The rows come from 7 hidden closed curves, with some noise, and rows from the same curve form a group. Each curve winds through 6 dimensions. The rows are also pushed far along 4 directions, which tell nothing about the answers.
(in the rows, 128 means zero)
Some rows, each with its group after it:
[125 185  53 103 103 148 148 169 101 150 136 174 205 153 104 104] | (4)
[107 114 120  90 105 138 126 147 103 100 156 125 133 110 164 142] | (2)
[127 101  93  86  90 138  91 133 109 117 160 108  87 115 156 165] | (3)
[119 152 166 112  99 134  81 141 174 105 163 143  93 144 165 127] | (6)
[179  94 104 147 114  87 103 133 159 118 124  92 123 181  80 150] | (1)
[129 151 139 113 115 140 122 139 127 126 163 131 131 124 141 128] | (1)
[ 98 134 110 145 135 126 117 124 140 141 126 141 120 129 134 130] | (4)
[135  80 146 114 146 110 126 110 152 122 112 109 121 144  98 163] | (4)
[121 106 181 171 150 127 122  91 158 112 120 121 105 132 140 116] | (4)
[127 144 142 150 130 119 106 129 160 119 139 122  87 135 161 132] | (2)
[110 124  91  98 105 133 125 130  98 135 107 137 141 112 109 127] | (4)
[ 96 137 113 119 117 136  90 132 176 152 173 160 115 150 135 153] | (0)
[145 103 126 140 116 131 151 114  79 113  94 113 158 119  96  96] | (2)
[113  97 187 118 162 139 125 107 171 128 142 141 107 139 142 158] | (5)
[ 91 157 185  87 128 154 147 139 117 123 156 147 137  99 146 125] | (0)
[137 152 191 116 135 129 135 132 148 113 147 120 125 122 141 124] | (5)
[144  77 116 140 134 106 110 114 101 108 105  77  87 115 123 151] | (6)
[128 114 109 164 129 107 151 134 112 140 114 124 163 146  76 110] | (0)
[137 170 110 133 113 130 132 151 125 128 127 148 157 140 128  98] | (3)
[118 104 154  99 111 151 122 110  95  86 148 113 147  85 162 116] | (2)
[125 101  86 130 115 125 110 119 109 119 103 125 133 136 114 127] | (6)
[132 117  99 121 132 132 111 121 148 136 138 140 155 149 111 140] | (2)
[139 166 112 137 133 102 107 166 168 149 130 140 115 184 100 142] | (6)
[130 127 136 123 157 113 156 132 129 146  93 130 142 139  84 136] | (3)
[108 119 127 116 147 133 139 128 126 123 123 138 148 133 129 139] | (6)
[113 134 166  95 142 159 138 101 147 126 128 148 140 111 146 134] | (0)
[165  97 168 146 143 113  77 120 195 136 158 111  47 178 133 174] | (5)
[141 137  66 148 144 124 131 118 153 159 110 146 165 157 101 132] | (4)
[107 142 127 111 114 137 117 132 100 133 119 133 106 105 132 119] | (6)
[154  72 200 143 146 100 120  80 175  94 117  72  93 124 121 151] | (1)
[124 115 125 110 131 136 128 132 133 122 153 135 152 136 130 142] | (1)
[142  89 165 133 150 122 153  90 116 134  76 112 132 114  83 121] | (3)
[107 109 156 118 115 148 114 102 117 100 112 137 121 113 146 110] | (6)
[128 115 114  94 107 140 126 125  85 127 134 108 118  91 131 139] | (0)
[117 114 191 149 163 126 115  95 185 109 135 123  92 120 174 139] | (5)
[121 132 160 140 133 106 114 135 149 118 115 119  98 144 118 130] | (4)
[124 160 156 127 157 130 158 123 134 153 105 151 157 109 109 105] | (3)
[126  91 128 136 114 136 117  96 108 112 111 117 127 107 129 114] | (1)
[116 148 103 133 138 141 130 128 127 169 119 159 143 138 102 122] | (1)
[ 96 171 192 118 131 149 141 134 125 102 146 142 128  98 179 100] | (4)
[141 117 142 119 123 137 154 120 102 112 110 126 169 126 107 108] | (4)
[145  96 143 112 136 109 145 132 111 115 105  99 124 135  95 147] | (3)
[123 157 146  92 104 137  94 156 146 123 185 135 105 133 155 148] | (1)
[ 97 154 106 109 117 155 161 155  86 132 152 155 150 108 164 120] | (2)
[115 123 135 126  98 129 117 144  92 115 136 119 112 122 124 114] | (4)
[139 101 164 107 126 138 139  98 126 110 125 114 147 104 119 126] | (5)
[101 123 162 131 136 115 137 119 135 107 106 125 128 113 131 118] | (0)
[133 114 145 126 134 100 128 139 137  95 112 102 118 132 136 137] | (3)
[ 80 140 140  67 112 145  80 152 155 103 186 148  98 120 197 167] | (6)
[123 142 110 142 147 136 162 103 123 142  79 145 171 122 108 103] | (0)
[130 139  86 144 109 139 130 142  85 127 130 132 135 117 147 104] | (5)
[ 99 110 215 131 150 138 139  99 122 111  99 129  90  90 148 114] | (5)
[126 111 138 111 134 121 131 121 116 122 107 120 148 122  93 128] | (2)
[128 139 131 126 121 117 129 132 124 130 103 130 130 127 108 113] | (5)
[114 182 111 127 119 154 109 138 152 154 168 166 134 137 152 120] | (1)
[176 126  91 156 124 109 130 148 133 133 133 117 152 175  95 127] | (6)
[108 168 126 113 145 157 137 116 171 155 139 180 167 147 136 128] | (0)
[162  54  87 160 135  97 146 105  88 104  82  74 145 118  99 127] | (6)
[146 148 143 122 128 138 129 136 125 132 145 126 120 126 138 128] | (3)
[121 114 151 121 127 115  92 132 179  85 155 110  80 147 184 166] | (3)
[ 80 159 235 160 174 147 113  92 229 134 147 177  98 151 168 121] | (4)
[149 121 125 174 135  97 138 138 136 152 118 117 135 168  62 121] | (0)
[132 139  87 162 115 129 147 126  91 129 111 126 162 119 119  91] | (0)
[180 136  87 137 126  91 110 160 158 151 133 113 129 189  73 153] | (5)
[107 111 144 129 132 133 148 115 120 109 105 135 146 118 132 113] | (2)
[128 109  89 135 126 145 125 115 116 152 125 147 140 134 117 129] | (5)
[136  93 172 128 168 111 143 106 144 115 116  94 110 104 138 153] | (3)
[107 146 104 143 132 117 137 132 112 132  96 133 134 111 125 109] | (2)
[141 120  97 145 155  94 143 132 142 138  90 119 148 146  95 137] | (3)
[107 110 108 107 132 117 142 131 114 117 118 120 151 110 126 141] | (0)
[138 100 191 155 144 108 135 101 118  94  90  85  88  97 135 114] | (6)
[118 120 187 129 175 127 177 106 127 136  85 134 161 122  84 115] | (2)
[120 127 162 103 124 111 103 154 151 102 156 109  82 130 158 161] | (2)
[142 125 172 132 132 116  91 127 181  89 161 106  80 134 187 150] | (3)
[134 136 121 122 116 143 103 129 152 155 158 145  91 153 136 152] | (2)
[158 118  78 150 123 104 130 155 108 118 129 108 141 149 121 130] | (5)
[118 145  90 136 118 109 131 156 100 134 109 125 134 132 105 114] | (4)
[ 96 112 175 126 129 109 121 123 138 100 123 110  97 103 142 129] | (0)
[ 99 154 175 154 180 138 162 107 177 134 111 167 167 139 135 107] | (6)
[ 96 108 149 113 116 151 138 104  82 109 101 137 142  81 135  95] | (1)
[156  81 148 132 124 117 141 107  84 100 117  73 120  93 117 128] | (1)
[136 134 168 144 132 133 139 134 111  99 134 121 139 122 146  99] | (1)
[120 182 146 157 167 137 148 108 184 183 100 182 157 157  90 105] | (5)
[139 110 141 133 127 120 160 120 101 113  95 114 171 129  84 103] | (1)

New rows, each followed by its group:
[130  88 142 139 126 126 170 128  57 106 108 104 163 116  93 105] | (4)
[130 118  83 166 118 121 112 122 121 134 129 124 124 141 124 122] | (4)
[ 90 146 138 123 133 123 124 130 144 153 124 148 116 124 111 132] | (0)
[115 132 142 119 153 120 144 143 128 120 123 130 140 135 126 137] | (6)
[149 152  87 138 103 133  81 148 178 125 169 143 111 190 157 146] | (3)
[142 157 189 144 154 139 174 114 133 131  96 143 166 142  96  91] | (0)
[102 107 141 125 114 148 112 109 128 132 136 148 125 133 122 125] | (4)
[ 93 134 160 150 145 135 109 109 171 131 137 148 105 135 151 128] | (4)
[149 119 128 154 134 101 120 141 126  98 109  99 116 150 123 125] | (6)
[143 120 103 138 147 110 113 110 173 133 112 123 125 149 120 150] | (4)
[114 180 122 139 148 128 130 141 161 142 135 155 135 129 155 120] | (3)
[140 144 110 154 110 123 118 125 120 130 115 124 131 129 117  99] | (1)
[132 116 139 105 120 137 136 118 104 134 109 128 131 112 104 123] | (3)
[105  72 189 139 148 126 169  86  95 106  69 105 104  81 129 113] | (2)
[146 138 155 126 122 131 130 138 119 103 146 111 119 124 156 123] | (3)
[119 138 175 109 112 143 136 124  99 109 112 126 114  97 137 104] | (3)
[147 137 109 154 118 111  93 128 151 119 128 116 114 148 130 120] | (2)
[146 160  75 129 106 111 106 165 127 126 149 115 118 143 140 136] | (4)
[112 111 184 131 156 130 118 114 146 101 142 118  96 106 172 139] | (1)
[125 150 150 118 139 145 106 125 167 135 170 143 119 140 154 142] | (2)
[159 115  75 118 115 109 126 157 104 112 146  98 148 127 133 143] | (3)
[118 133 114 150 145 119 150 117 132 144  88 144 154 131 102 108] | (6)
[137 151 129 182 149 124 149 132 142 171 114 157 154 187  64 103] | (4)
[106 102 219 128 147 127 115  99 153 111 110 123  67 108 148 132] | (5)
[152 148  96 133 116 142 110 131 156 138 167 141 147 150 143 131] | (5)
[115 123 150 145 174 124 129 125 144 143 121 142 118 139 124 137] | (1)
[123 116 166 128 111 122  83 112 146  84 141 103  75 106 176 130] | (2)
[115  97 143 121 143 134 138 114 135 137 130 137 143 141 102 144] | (4)
[105 132 156 112 107 130 113 130 127 134 128 137 108 122 109 120] | (0)
[101 117 148 125 126 149 128 104 117 113 103 147 139 117 134 104] | (6)
[130 121 164 136 116 138 100 112 142 110 123 130 100 141 137 116] | (6)
[142  64 133 124 129 104 114 134  88  98 107  91 104 122 114 141] | (1)
[ 99 143  96 122 124 116 120 156 143 142 157 142 135 138 128 146] | (0)
[125 137  45 120 104 121 150 148  73 132  93 131 185 121  97 106] | (0)
[115 130 137 101 126 128 125 150 118 134 134 136 113 128 123 142] | (5)
[133 158 121 126 139 145 120 132 152 142 162 151 154 149 134 129] | (2)
[103 108 201 141 174 119 128  93 174 108  88 133 111 140 126 132] | (6)
[131 120  91 177 142 107 103 119 167 152 125 128 109 167 110 141] | (4)
[150 121 175 142 133 115 136 118 127 125 118 100 103 117 116 122] | (6)
[140 152 142 137 161 121 152 144 146 143 126 132 132 158 115 141] | (3)
[116  99 183 119 129 124  74 117 190 131 164 125  55 157 134 173] | (4)
[131 143 134 101 128 137  75 159 185 142 200 155 100 180 149 176] | (1)
[120 151 113 134 124 131 109 122 167 135 151 138 135 138 143 132] | (1)
[118 138 115 145 131 112 129 138 120 121 106 127 137 123 124 107] | (1)
[131 134 101 157 137  99 125 141 129 130 100 123 132 142 108 117] | (1)
[143 116  87 141  98 106  96 138 125 101 136 100 117 131 141 126] | (1)
[125 121 101 113 106 120 122 144 101 123 107 116 110 137 114 137] | (3)
[152 100 139 158 125 125 129 103 105 115  87 111 128 136  98 102] | (6)
[127 119 109  94  76 150 103 142  92  90 162 115 111 118 175 135] | (3)
[127 108 159 134 159 121 128  91 168 118 102 120 124 123 134 139] | (4)
[128  92 103 116  88 109  93 145 106  90 139  98 105 130 134 139] | (4)
[128 119 134 144 150 119 118 127 140 119 141 118 115 126 150 139] | (1)
[115  99 140  98 136 126 132 120 132 125 121 125 137 127 111 150] | (4)
[106 149 145 121 133 160 138 112 111 134 138 147 134  95 156 111] | (2)
[114 109 102 142 141 118 117 123 151 131 137 132 132 146 133 147] | (4)
[ 86 168 132  96  95 184 128 126  94 131 156 172 148  90 168  96] | (4)
[143 130 154 157 132 133 127 115 150 117 127 136 134 146 140 107] | (5)
[129 142  99 136 119 150 134 125 117 168 128 154 126 140 117 123] | (2)
[124  70 221 129 145 114 114  87 144  96 128  74  55  86 151 155] | (0)
[105 130 140 126 117 130 133 137 115 107 124 136 145 127 129 108] | (4)
[170 132  77 163 111  95  63 140 179 128 141 108  96 180 121 144] | (2)
[130 144 107 159 124 143 134 118 134 137 128 151 148 146 138 104] | (2)
[129 117 130 120 147 136 137 114 137 134 137 127 140 127 131 147] | (4)
[134 152 114 142 145 120 148 127 131 146 103 142 165 119 109 103] | (3)
[129 144 134 125 136 122 148 152  94 139 112 130 142 127  94 115] | (1)
[ 76 103 148  73 101 147 137 130  66 104 130 119  93  56 174 137] | (2)
[105 130 133 128 126 154 164 102  70 120  90 135 155  71 139  84] | (3)
[111 136  58 136 117 150 139 119  82 148 110 151 167 109 125 102] | (6)
[ 97 116 186 122 173 154 164 107 135 138 121 159 148 120 133 128] | (5)
[120 164 109 135 126 140 115 155 169 152 172 161 104 167 164 149] | (2)
[148 137 148 144 133 126 136 145 121 110 138 125 147 146 126 109] | (1)
[113  93 127  83  98 137 104 114 104 108 125 113 102  83 147 139] | (3)
[141 101  73 157 141  94  88 132 185 141 142 118 107 184 115 175] | (4)
[147  53 125 107  82 105  71 144 110  80 170  65  68 136 138 175] | (4)
[160  83 123 169 156  75 138 126 106 101  68  71 114 144  86 132] | (6)
[118  91 161 108 141 143 145 112 118 120 125 134 142 120 126 133] | (5)
[127 143 194 160 173 138 153 111 149 154  92 165 145 158  84  96] | (1)
[106 180  95 118  93 124  84 177 147 138 167 155 109 160 141 131] | (4)
[ 94 116 140 120 142 121 127 123 144 112 123 132 131 122 142 137] | (4)
[176 127  90 160 140  72 113 158 166 128 109 101 118 194  89 153] | (3)
[143 122 155 142 143 145 125 119 140 129 153 138 135 146 137 125] | (1)
[122 110 139 100 127 116  82 119 151  97 146 105 117 112 142 151] | (2)
[121 124 174 130 160 138 167 112 142 111 111 141 168 136 130 116] | (3)
[106 120 129 100 121 115 136 151  86 105 118 112 130  98 128 127] | (1)
[ 97 114 133  85  97 135 110 131  80  78 143  96  95  44 204 131] | (3)
[133 161 154 143 164 137 145  98 181 147  90 159 150 151 111 114] | (0)
[155  87 152 139 140  75  91 140 179 104 137  79  73 172 113 181] | (4)
[145 119 117 102 101 141 116 118 126 113 154 120 147 116 138 129] | (5)
[123  75 148 102  95 128  69 135 144  96 188 105  73 145 153 173] | (4)
[109 121  63 126 111 131 121 133 120 154 141 143 151 133 112 136] | (0)
[130 114 104  80 106 144 104 121 126 120 146 122 119 112 150 156] | (0)
[144 137  95 157 124 117 146 145  90 109 103 118 163 139 116  97] | (6)
[ 85 133 194 127 117 161 126 106 119  88 143 140 116  85 189  95] | (4)
[159 122  50 167 147  78 150 156 100 153  76 110 161 165  49 123] | (1)
[148 128 115 170 130 111  99 136 171 164 143 138 105 201  79 142] | (4)
[118 132 127 133 102 135 106 144 117 133 152 136 111 147 120 124] | (4)
[131 163 141  96 122 131 130 158 124 137 147 138 133 122 127 128] | (3)
[117  93 111 103  91 108  88 145 118  85 142  97  99 120 150 149] | (4)
[144 102  95 129 108 142 110 111 125 124 142 126 136 138 128 134] | (4)
[156  53 220 142 142 119 103  82 140  70 115  71  69 123 148 143] | (6)
[ 87 113 158 121 138 142 139 103 118 112 124 129 106  81 177 128] | (2)
[127 124  90 129 129 147 148 113 104 155 125 142 163 118 113 121] | (6)
[128 128  95 130 108  98  96 155 131 124 127 112  98 143 119 143] | (4)
[127 108 108 137 130  97 118 147 136 139 142 106 111 142 101 155] | (0)
